The rows are grouped in 4 ways, from coarse to fine. Each group lies inside one group of the grouping before and may be the whole of it. The rows also spread widely along 17 directions, which tell nothing about the answers.
(in the rows, 128 means zero)
Known rows, each followed by its group in each grouping:
[134  61  83 126 130 136 115  97 151 132  82  75  99 149 115  53 123 121
 147 145 127 165 129 121 102 119 104] | J891 vamef J435 J219
[151 107 151 133 149 183 142 132 115 116 182 145 153 117 123 116 103 165
 101 157 129 109  87 104 107 204 135] | J463 kod J50 J193
[107  95  77 104 135  95 128 155 151 169  85 113 136 121 113 101 120  71
 113 122 138 146 158 111  90 103 100] | J463 zezi J350 J495
[172 108 111 112 113 116 150 110  91 127  90  96 162 140 119 103 112 105
 129 208 127 123 123  99  73 183 181] | J891 dibol J968 J806
[131 152 115 139 155 150 132 193  92 133 120 134 176 112  85  99 114 158
  64 128 159  94 145 110 121 118 161] | J891 vamef J252 J975
[116 141 122 132 102  34 138 113 150 151 164 164  64 150 118 126 190 135
 139 128 109 131 165 131 100 113  87] | J463 parip J949 J979
[100 123 118 170 163 143 145 143 128 168  92 116 125 141 121  80 122 120
 133 175 120  93 172  97 131 125 172] | J891 vamef J252 J326
[144 121 124 133 140 110 126 156  76 152 137 133 147 127 106  94 126 135
 133 114 167 140 152 104  82 138 138] | J891 sumen J757 J112
[140 160 168 159 150 148 129 102 132 151 125 140 150 148 122 132 169 116
 112 132 158 144  86 127 128 146 135] | J891 dibol J783 J121
[150 104 140 137 148  95  94  90 142 131  83  67 101 177 121 100 116 111
 169 117 136 204  93 194 134  88  93] | J42 Petu J226 J556
[157 176 147  87 171  79 112 192 123  72 119  98 110 129 183 185 126 171
 122 119  89 143 172 174 118 115 126] | J463 zezi J350 J505
[117 150 152 156 167 117 139 129 158 138  97 129 138 156 156 119 162 139
 116 165 105 158 135 154  78 103 106] | J891 Soli J419 J694
[ 99 141 111 140 123  55 118 135 167 142 165 168 140 152 115 110 142 156
 159 113 132  93 157 136  71 170  82] | J42 Petu J943 J147
[175 158 160 122 145 124 112  96 156 138 162 132 148 130 126 158 162 159
 127 139 135 115  84 167 118 185 145] | J463 parip J931 J25
[129 122 100  79 109 151 162  97 120 161 117 137 115 112 123 142 156  84
 128 171 114 100 124 101 118 175 166] | J891 dibol J916 J31
[148 119 129 115 146 122 118 156  88 110 131 114 123 121 136 134 118 151
 117 114 116 148 149 123 116 105 130] | J42 Petu J226 J864
[107  99  88 173 115 156 117 109 115 135  91 136 130 132 119  95 141  75
 110 116 146 139 133  20 126 123 135] | J891 vamef J435 J886
[113 128 128 145 114  74 147 112 154 152 118 115 136 171 115  91 141 129
 141 179 131  79 160 135  96 155 133] | J42 Petu J444 J217
[124 175 186 139 116 116 137  89 102 115 130 139 115 166 164 156 170 169
 139 102 150 147 104 153 100 130 108] | J42 Petu J444 J431
[131 166 107 127 134 130 120 150  79  92 118 136  96 122 150 114 130 180
 142 131  86 157 139  95  99 129 185] | J42 Loro J289 J773
[116 154 110 142 158 155 130 117 157 151 116 218 173 110  87 161 167 148
  66 136 122  92  71 157 162 131  95] | J463 zezi J684 J310
[205 119 158 128 143 130 108  74 119 111 133 132 158 146 124 154 172 184
 128 160 126 101  95 175 153 177 142] | J42 Petu J943 J808
[ 56 177 141 142 146  94 198 140 143 208 104 169  99 147 128 133 143 110
 125 179  99  88 154 161 115  98 139] | J463 parip J949 J576
[133 107 150 155 144 116 141  99 154 121 123 115 132 161 133 130 114 156
 134 189 110 111 112 183 101 133  88] | J891 sumen J291 J412
[161 124 174 110 171 151 134 150 130 153 211 124 144 103 122 146 126 157
 116 138 139  93 136 147 111 174 134] | J891 dibol J783 J420
[137 126  91 155 150 120 102 160 121 130  93 141 168 133 103  81 146 138
 106 135 135  98 168  90 133 134 159] | J42 Loro J554 J298
[103  92  79 145 130 137 129 126 101 141  84 155 139 143  95  56 117 140
 118 122 150 128 114 102 113 128 114] | J463 parip J669 J487
[124 144 136 109 151  85 107 152 157 123 150 124 113 155 126 106 131 166
 142  88 148 142 129 173  99 144  79] | J463 parip J931 J25
[142 106 119 119 135 112 134 105  73 174  90 124 135 133 132  99 124 157
 171 110 164 161 119 162  72 117 129] | J463 zezi J350 J495
[ 74 156 137 140 164 137 122 173 132 113 105 139  88 152 144 126 128 117
 111  88 115 157 141 126 157  75  95] | J42 Loro J554 J298
[156 114 145 126 236 138 106 143 149 217 125 169 144 116 135  94 194 137
 164 133 115 140 163 134 138 166 161] | J463 parip J931 J25
[134 178 170 153 137 157 111 132  99 139 148  75  58 121 148 143 130 116
 133  90 132 170 124  92 154  90 210] | J463 parip J949 J576
[158 121 115  49  77 111 164 103 140 100 135  85 144 136 118 126 126 124
  99 187 126  98 102 142  70 203 135] | J42 Petu J226 J556
[134 151 112 152 127 105 124  96  88 166 106 138  87 119 142 148 160 129
 171 137  96 159 150 125 101  81 175] | J891 Soli J419 J694
[176  88  59 133 127 156  88 107 138 153 123 115 169  77  65  82 129 145
 112 134 130 181  82 119  65 116 145] | J891 dibol J916 J31
[122 111 181 164 124 126 145 122 149 114 154  61  60 165 155 126 131 112
 105 172  96 129 162 103 144  91 133] | J42 Petu J943 J147
[183  95 129 136 163 164 120 125 111 176 114 111 186  77 133 128 165 176
  98 124 151 131 160 142  73  83 135] | J891 vamef J435 J886
[140 103 105 153 146  86  90 124 172  99 132 154 147 156 117 117 128 101
 121 137 111 170  95  89 102 173  75] | J463 parip J931 J25
[146 122 138 100 151 165 127  93 176 178  66  80 156 145 121  80 164 100
 114 136 179 141  87 165 124 154 145] | J463 zezi J350 J505
[ 79 135 135 199 120  93 136 117 157 135 192 155  86 145 115 117 109 130
 147 156  79 140 115  86  87 126 108] | J42 Petu J226 J864
[142  83 123 139 191 176  89 161 164 113 181  80  71 108 110  87  94 139
 128 128  84 171 128  96 151 126 133] | J891 vamef J435 J219
[155 138 156 123 168 154 135 157  95 122 142 107 148 133 130 110 115 190
 120 140 147  87 144 146 121 164 162] | J891 vamef J435 J886
[146 147 166  99 131  80 165 104 110 181 143 154 140 151 132 162 160  71
 161 176 143  92 141 129 107 209 148] | J891 dibol J968 J806
[166 169 139 147  91 122 115 112  81 101 165  94 122 126 111 111 127 137
 120 127 135 189  82  61  71 153 204] | J42 Petu J226 J556
[127 138 164 179 149  93 130 144 183 105 158 116 149 176 116 114 108  95
  94 190 119 114 103  95 119 190 119] | J463 zezi J350 J505
[146 133 149 160 172 105  94 159  73 133 150 132 108 129 128 124 128 200
 156  76 147 139 174 166 134  72 113] | J891 dibol J783 J420
[ 83 100 153 174 115 143 141  92  96 164 146 132  96 145 131 107 105 133
 157  95 154 163 107 115  86  87  89] | J42 Petu J444 J217
[138  93 133  81  98  88 168 102  97 138 113 159 140 149 118 163 161  86
  90 141 141 153 111 141  91 120  53] | J42 Petu J943 J808

New rows, each followed by its group in each grouping:
[124 107 160  85 169 136 157 170  85 183 112  86  76 125 138 132 109  67
 119 117 135 165 165 136 149  74 142] | J463 parip J949 J576
[151 123  94 122 150 141  58 113 123 107 122 125 117 106 128 153 121 160
 158  49 133 185  97 173 121  89  90] | J891 Soli J419 J694
[172 124 139 171 162 134  64 124 190 136 160  71 147 118 127  84 138 182
 142 118 133 145 138 142  85 128 149] | J42 Loro J289 J773
[180  78 154 130 176 157 121 120  94 150  90 113 208 121 159 118 131 161
 128 130 159 155 132 158  61 127 109] | J42 Loro J554 J298
[139 152 159  88 140 170 143 140 121  70 142 110 102 143 134 192  94  87
  86 158  98 111  74 129 199 173 148] | J42 Loro J554 J298
[134 132 148 115 124 128 160 108  74 188 173 149 106 108 126 158 143 130
 149 139 133 113 140 136  92 130 155] | J891 Soli J419 J694
[141 138 139 180 112  80  89  87 140 160 123 102  93 138 128 155 163  90
 154  91 148 170 145 130 122  51 106] | J891 dibol J968 J806
[ 97 138 152 152 144 159 142 115 132 149 167 143  97 121 133 137 117 130
 138 137  96 155  95 107 106 129 136] | J42 Petu J444 J217
[144 142 161 177 106 129 117  71 189 123 182 114 145 148 115 124 142 180
 121 159 139  85  82 161  96 166 116] | J42 Loro J289 J773
[158  63 139 166 156 166 101 125 153 113 169  98 148 119 110 131  79  98
 102 152 123 151  92  98 118 142  89] | J891 sumen J757 J112
[106 169 111 188 103 135 116 156 129 110 112 107 143 122 126  86 151 195
  65 102 162  86 167  87  99  77 158] | J463 zezi J350 J505
[ 99 172 105 160 144 137  97 123 213 131 137 125 133 112 128 143 114 147
 127 118 106 117  97 140 102 134 123] | J463 zezi J684 J310
[126 137 129  74 136 161 157 200 117 110 137  96 124 103 155 132 120 172
  68 131 131  46 204 130 128 134 146] | J463 kod J50 J193
[144 156 146 138 116  74 100 116 157 127 142  72 103 150 129 136 110 121
 144  98 147 206  91 163  66  99 104] | J463 parip J931 J25
[130 153  83 110  73  94 151 125  90 144 105 148 180 104 107 160 123 116
  84 126 162 107 119 110  52 122 129] | J463 zezi J684 J310
[147 117 125 134 150 167 120 124  76 127 119 138 115 106 154 129 143 159
 142 115 119 165 132 100 100 119 145] | J891 sumen J757 J112
[130 153 173 125 127 148 157 107  67 121 165 132  69 150 141 135 140 198
 147 141 126  99 123 164 137 136 155] | J891 Soli J419 J694
[142 117 111 115 149 126 110 183  73 115 116 136 140 132 107  75 137 145
 101  92 154 154 157  92 117 120 134] | J42 Loro J554 J298
[ 97 171 112  98  91 125 159 108 118 115  96 109 120 132 163 189  95  95
 132 143 118 118 107 142  75 131 134] | J891 Soli J419 J694
[157 145 123 117 122  93 141 132  64 110 102 138 143 151  94 167  97 106
 116 158 136 126  94 158 142 133 131] | J891 sumen J757 J112
[ 90 145 122 177  79 118 147  75 137 159 129 115 120 145 135  79 132 173
 159 128 164 109 113 116  39 142 140] | J463 zezi J350 J505
[117 171 111  71 122  98 156 178  90 124  90 140  95 151 114  89 170 157
  90 107 151 129 162 154 131 106 127] | J463 kod J50 J193
[139 104 105 134 116  97 121 113 152 107 108 110 150 156 110 105 108 151
 111 155 141 103 112 159 100 145  85] | J463 zezi J684 J310
[169 104 142 134 103  67 114 148 100 102 151  49  85 132 137 143 108 138
 113 122 132 146 179 131 103  64 118] | J463 zezi J350 J505
[121 160 131  60 126 190 141 125  76 124 130 156 119 124 145 115 174 142
 120  78 172 137 104  95 105 192 154] | J891 Soli J419 J694
[135  61 107 156 107 143 124  66 117 157 124 172 153 128 117 107 162 125
 116 117 162 142  96  85  86 141  72] | J463 parip J931 J25
[149 137 126  70  94 127 173 123 115 135 113  81 139 140 106 116  95  89
  96 172 154 144  76 144  75 168 151] | J463 kod J50 J193
[ 95 137 107  81  75 102 172  83 149 119 102 131 104 155 123 144 126 132
 119 148 135 105  77 192  96 145  71] | J463 zezi J350 J505
[151 179 167 114 168  97 122 168 146 133 192  94  96 114 137 153 102 175
 141 129  98 144 132 180  95 130 158] | J463 parip J949 J979
[126 164 127 116 162 131 115 162  87  95  59 103 130 147 144 157  83 150
 131 101 139 141 122 199 148  81 114] | J891 sumen J757 J112
[121 182 148 180 184 180  98 115 136 111  79 107 115 147 159 151 118 142
 143 137  99 140  96 153 175 107 181] | J891 Soli J419 J694
[138 151 172 173 109 112 128 126 129  80 194 108  88 164 112 142 109 103
  94 172 103 140  92  78 143 147 146] | J42 Loro J289 J773
[135  93 120 158 125 113 134  59  99 196  70 152 173 148 131  94 147 147
 167 118 181 166  93 159  44 119  92] | J463 parip J931 J25
[133 125 168  98 107 120 160  93 112 146 141  81 135 137 152 195  70 116
 155 144 146  96 106 193  90 141 116] | J42 Petu J444 J217
[160 113 104 141 162 132  63  98 154 120 120 137 121 117 115 200 120  98
 156 103 114 107 107 155 217 136 107] | J891 vamef J252 J975
[103 162 161 119  99 110 165 102  99 110 123 127 124 158 143 196  89  91
 121 136 132 136  71 154 111 127  97] | J42 Petu J226 J556
[ 57 130 140 138 146 127 165 144 115 173 132 156 100 147 134 119 120 136
 135 114 141 108 156 163 102  81  73] | J891 Soli J419 J694
[156 109 136  89 169 136 104 173 127  98 125 101 130 141 110 116 112  92
  82 106 147 183  94 120 152 144 103] | J463 zezi J350 J495
[136 146 152 135 125 133 109 118 106  37 172 104 110 179 128 107  54 174
 159 133 117 163  43 116  99 223 134] | J42 Petu J444 J431
[189 164 103 103 102 114 144 101  73 104  69 123 146 122 132 160 177 130
 104 188 106 136 121 101 104 151 206] | J891 vamef J252 J326
[106  98  60 146 116 111 112 112 177 112 100 139 121 142 100 103 134 112
 120 169  86  67 149  93 160 149 121] | J42 Petu J226 J864
[176 210 135 152 153 107  79 141 101  66  90 103 123 146 140 157 131 131
 135 132 100 188 100 114 145 131 201] | J891 dibol J968 J806
[139 124 141 182 142 140 111  76 143 161 149 151 115 125  90 135 141 122
 120 127 123 199  33 139 129  99 111] | J463 zezi J350 J495
[ 80 120 103 113 130 181 145 117 159 130  96 155 130 142 115  90 155 106
  87 135 128 103 103  91 150 159 112] | J42 Petu J226 J864
[155 107  83  81 134 111 109 131 122 182 129 130 145 111  81  84 147 114
 148 113 150 127 142 119 106 169 164] | J42 Petu J943 J147
[128 124 127 136 145 134 114 153 173 144 121  31  91 131 119  76  96 102
 116 141 128 154 140 117 118 102 170] | J463 zezi J350 J505
[168  94 120 115 142 151  80 135 111 109 124 103 146 128 101 129 128 139
  99  80 170  96 137 136 189 122 120] | J42 Petu J943 J808
[113 128 149 108 153 180 148 123 153 160 135 136 141 110 154 126 157 133
 110 122 130 142 115 131  78 137 111] | J42 Loro J554 J298
[121 106  87 104  92  81 138 136 132  74 120 129 117 171  88  92 113 136
  88 156 131 101 109 127 125 163  80] | J463 zezi J350 J495
[122 134 122 196 113 149 102 151  39  90 151 125 120 123 123 113  96 219
 113  76 162  97 160 102 117  68 141] | J891 Soli J419 J694
[124 109 183 169 158 127 151 157  97 125 203 124  80 145 123 117 107 175
 120 156 111 113 156 129 130 110 107] | J891 dibol J783 J121
[130  98 116 137 182 143 103 183 160 152 160 132 156 121  74  56 118 144
  94 131 139 110 145 122 131 140 120] | J42 Loro J289 J773
[121  74 153 136 160 154 126 155 145 142 166 126 121 141 119  43 163 177
  83 103 167 115 162 109 112 129  75] | J463 parip J669 J487
[140 126 135 162 125 187 128 132  81 102 130 150 171 113 134 134 153 147
  61 106 164 109 125  44 119 136 137] | J891 vamef J435 J886
[114 175 135 130  98 143 142  85 151 165 139 124 136 120 107 134 158 186
 114 115 156  92  94 188  93 111 140] | J42 Petu J943 J808
[137 162 137 124 147 121 101 139 125 103  84  75 131 141 163 187  97  97
 128 106 132 150 127 165 131  88 127] | J891 Soli J419 J694
[119 138 139 192 177 127  79 147 127 126 116 139 139 143 139 129 128 156
 146  75 155 115 159 127 155 106 104] | J891 vamef J252 J975
[173 119 118 142 197 157  74 171 127  98 104  80 146 103 130 151  76 126
 115 125 101 174 121 131 145 103 150] | J891 vamef J252 J975
[151 176 153 111 141 110 130 142  94 133  82  60 108 133 157 169  95 100
 131 123 132 175 123 161 118  84 182] | J463 parip J949 J979
[123 100 126 112 137 173 150  74 117 134 104 123 145 149 142 116  85 135
 176 175 122  86  80 142 119 219 151] | J42 Petu J226 J864
[104 119 111  91 127 122 179 127  87 138 128 173  83 123 141 145 131 125
 131 169  79 132 123 107 108 149 130] | J463 zezi J350 J495
[125  98  96 127 119  91 101 143 100 111 115 104  53 146 108 107 111  90
 132  90 123 184 142  95 155  78 108] | J463 parip J949 J576
[132 197 142 137 114 138 118 120  98  45 119 122 122 146 176 194  82 182
 138 108 118 125  74 154 122 158 137] | J463 kod J50 J193
[167 122  95 117 130  78 122  80 145 145  82 121 117 144 139 112 185 160
 175 193  76 113 163 154 103 152 170] | J42 Petu J943 J808
[103 133  67 110 112  78 129 144 157 124 149 168 110 128  77 123 119  99
 118 151  81 131 115 101 113 152 115] | J42 Petu J943 J147
[104 164 144  95  95 161 176 122 134 102 148  99  95 123 161 164 138 153
  90 146 122  72 137 122 105 145 137] | J891 vamef J435 J219
[137 121 103 129 129 122 100 143 140  97 121  89 155 135 135 129  65  97
 140 144 124 107 129  94 106 180 153] | J42 Loro J289 J773
[137 134 126 127 127 134 120 117 131 130 123  84  97 110 152 149 109 125
 139 124 112 164 114 128  98 106 150] | J463 zezi J350 J505
[142  71 106  85 125 142 132  81 138 147 113 134 129 132 139 129 141  84
 158 147 126 110 121 114 121 197 113] | J42 Loro J554 J298
[100 170 112 100 158  90 114 150 204 131 114 136  82 162 135 130 154  84
 149 133 100  95 156 141 183 180 127] | J463 kod J50 J193
[112 130  96 171 135 168 131  80 115 190  69 127 122 117 119  88 150 110
 150 135 131 175 105  85  95  99 180] | J891 vamef J435 J219
[154 129 144 120 161 176 128 176 143 152 220 114 132  71  92 126 124 150
  76 140 123 100 140  95 114 152 171] | J891 vamef J252 J975
[157 106 179 139 107 141 129  97  82 138 203 113 132 127 106 158 103 132
 121 102 175 119  88 131 123 140 115] | J42 Petu J226 J864
[ 89 143 131 205 176 137  73 162 163 106 101 119 139 174 137  70 115  94
 134  89 153 154 141  55 139 138 114] | J891 dibol J968 J806
[168 151 153 154 135 155 126 101 137 113 142 118 141 125 155 141 166 186
 108 176 114  76 129 109 120 180 186] | J463 zezi J684 J310
[ 87 119 148 114 123 148 161 102 125 139 116  97  83 150 157 169  92 108
 141 138 128  94 128 184 137  98  92] | J891 Soli J419 J694
[138 109  80 158 121 109  86 136 104 120 118 110  90 121  82 123 106  87
 124 118 104 138 144  73 188  83 166] | J42 Petu J226 J864
[142 127 172 191 151 162 112 113 119 123 147 154 160 143 118 129 172 142
  77 112 163 153  91 108 131 112  90] | J891 dibol J916 J31
[112 154 178 125 163 158 155 129 121 103 104 147 128 169 164 163 147 111
  98 158 108 112 111 120 169 162 129] | J42 Petu J943 J808
[158 137 118 150 129 127 134 150 122 108 114 123 171 139  93  89 129 156
  64 176 135 114 114 116 109 146 153] | J463 kod J50 J193
[194 119 116 109 159 167 101 138  97 137 110 103 209 122  72  80 121 153
 100 119 199 106  94 140 132 184 176] | J891 vamef J435 J886
[105 172 149  68 102 133 202 122  90 159 123 136 114 119 146 201 133  88
 104 166 115  78 129 139 125 140 165] | J42 Petu J226 J864
[153 183 168 102 136 101 130 136  83 124 104  77 126 158 158 153 102 119
 151 111 162 150 112 157 107 148 177] | J463 parip J669 J487
[ 97 173 105 102 114 111 129 166 107 109 107  70  87 164  92  72  62 122
 145 119 156 124 120 142 127 138 168] | J891 dibol J968 J806
[132 141 135 114 173 135 169 165 155 126 103 111 156 149 137  71 126 182
  96 222  96  75 151 146  91 189 175] | J463 parip J949 J979
[145 107  98 123 137 173 114  86 163 159  31  91 165 124 131  97 181 109
 100 148 137 134 127 126 125 106 157] | J42 Petu J444 J217
[170 131 164  85 131 113 155 127  91 161 163 126 108 118 110 173 134 115
 112 139 137 138 110 174 132 125 130] | J463 kod J50 J193
[109 150 100  91 140 135 125 107 192 145 126 164 128 130 117 112 164 127
 129 127 122 132  81 136 100 196 108] | J463 zezi J684 J310
[131 106  86 186 147 161  93 113 103 140  85 146 123 124 108  72 132 174
 137 111 132 139 124 111 149  98 147] | J463 kod J50 J193
[150 120 146  94 161  74 154 141  77  97  59  91  80 200 165 105 116 135
 161 194  93 136 161 163 148 150 152] | J463 parip J669 J487
[154 108 168 104 168 128 131 145  81 104 174 122  66 126 158 200  83 126
 146 136  84 126 135 145 182 137 125] | J463 parip J949 J979
[138 195 188 150 164 127 120 135 139 135 107  91 112 174 132  93 180 153
 110 120 145 179 113 154 133 103 169] | J42 Petu J943 J808
[128 157 139 148 115 127  95 120 161  82 181  92  98 143 102 144  87 131
 120 122 112 139  71 125 140 147 132] | J42 Petu J444 J431
[156 129 169 182 138 123  86  66 180 145 137  47 149 162 123 134  77  91
 178 138 155 143  64 164 122 158 145] | J42 Petu J226 J556
[ 97 178 134 148 121  92 166 134 109 155 110 167 117 146 124 172 128  82
 112 156 116 111 124 121 137 117 140] | J463 kod J50 J193
[125 174 169 148 130  92 132 173  91  81 154 110  96 153 162 153 100 163
 117 105 126 160 141 133  95 101 110] | J463 kod J50 J193
[133 134 145 132 145 133 106 109 102 109  84 114 103 152 179 166 138 105
 162 102 134 133 148 124 160 123 121] | J891 dibol J968 J806
[111 112 145 117 116 147 160 105  54 142 176 152  75 134 113 128 100 170
 160 133 125  92 117 131 140 153 145] | J42 Petu J444 J431
[108 109  97 164 100 167 113  82 180  89 110 103 131 138 117 122 101 136
 102 141 131 109  74 123 117 134  86] | J891 vamef J252 J975
[114 159 101 150 130  84  91 127 115  66 115 148  99 178 127 139 108 117
 175 116 117 106 125  93 169 193 129] | J891 vamef J252 J326
[152 144 129 118 142  77 108 146 112 153 125 118 119 129 104 138 147  96
 126  97 143 213 124 152  94  73 104] | J891 dibol J916 J31
[ 93 139 138 192 126 156  84 116 184 123 156  61 104 117 142 131  63 159
 139  64 151 152  90 153  94  70  95] | J463 zezi J350 J505
[115 106 141 182 129 117 117 127 141 150 191 115 117 101 110 181  74  90
 117 127 102 145 117 114 114  69  96] | J42 Petu J226 J556
[ 79 137 145 145 139 165 149 116 142 204 144 154 106 125 120  95 169 123
 126 113 153 105 142 116 125 111 134] | J42 Loro J289 J773
[158 163 183 176 172 107  72 110 173 135 152  83 138 168 123 100 133 159
 170 100 154 170  91 175 118 146 137] | J42 Petu J226 J864
[160 170 117 113 120 144  97 120  79 132 125 134 133  88 119 177 142 169
 119  58 164 128  99 158 146 100 160] | J463 zezi J350 J505
[130  94 116 155  82  80 151  99 147 127 155 140 137 147  96 134 122  95
  88 184 127 106 110  92  84 149  81] | J463 zezi J684 J310
[160 149 180 119 143 132 144 106 122 165 121  82 140 131 166 165 133 142
 137 143 152 113 129 177  97 132 160] | J463 parip J931 J25
[106 146  67 110  94 160 160 125 106 111 129 129 145  97 109 126  60 128
 121 165 107 120  75  77  48 183 175] | J891 vamef J435 J886
[155 167 114  80  75  86 137 112  86  68 135 131 137 145 118 171 112 174
 121 128 132 112  84 167  92 169 125] | J42 Petu J943 J147
[125  70 148 137 186 222 101  95 168 164 134  98 115 129 119  90 105 126
 153 110 154 123  87 161 173 147 102] | J891 dibol J968 J806
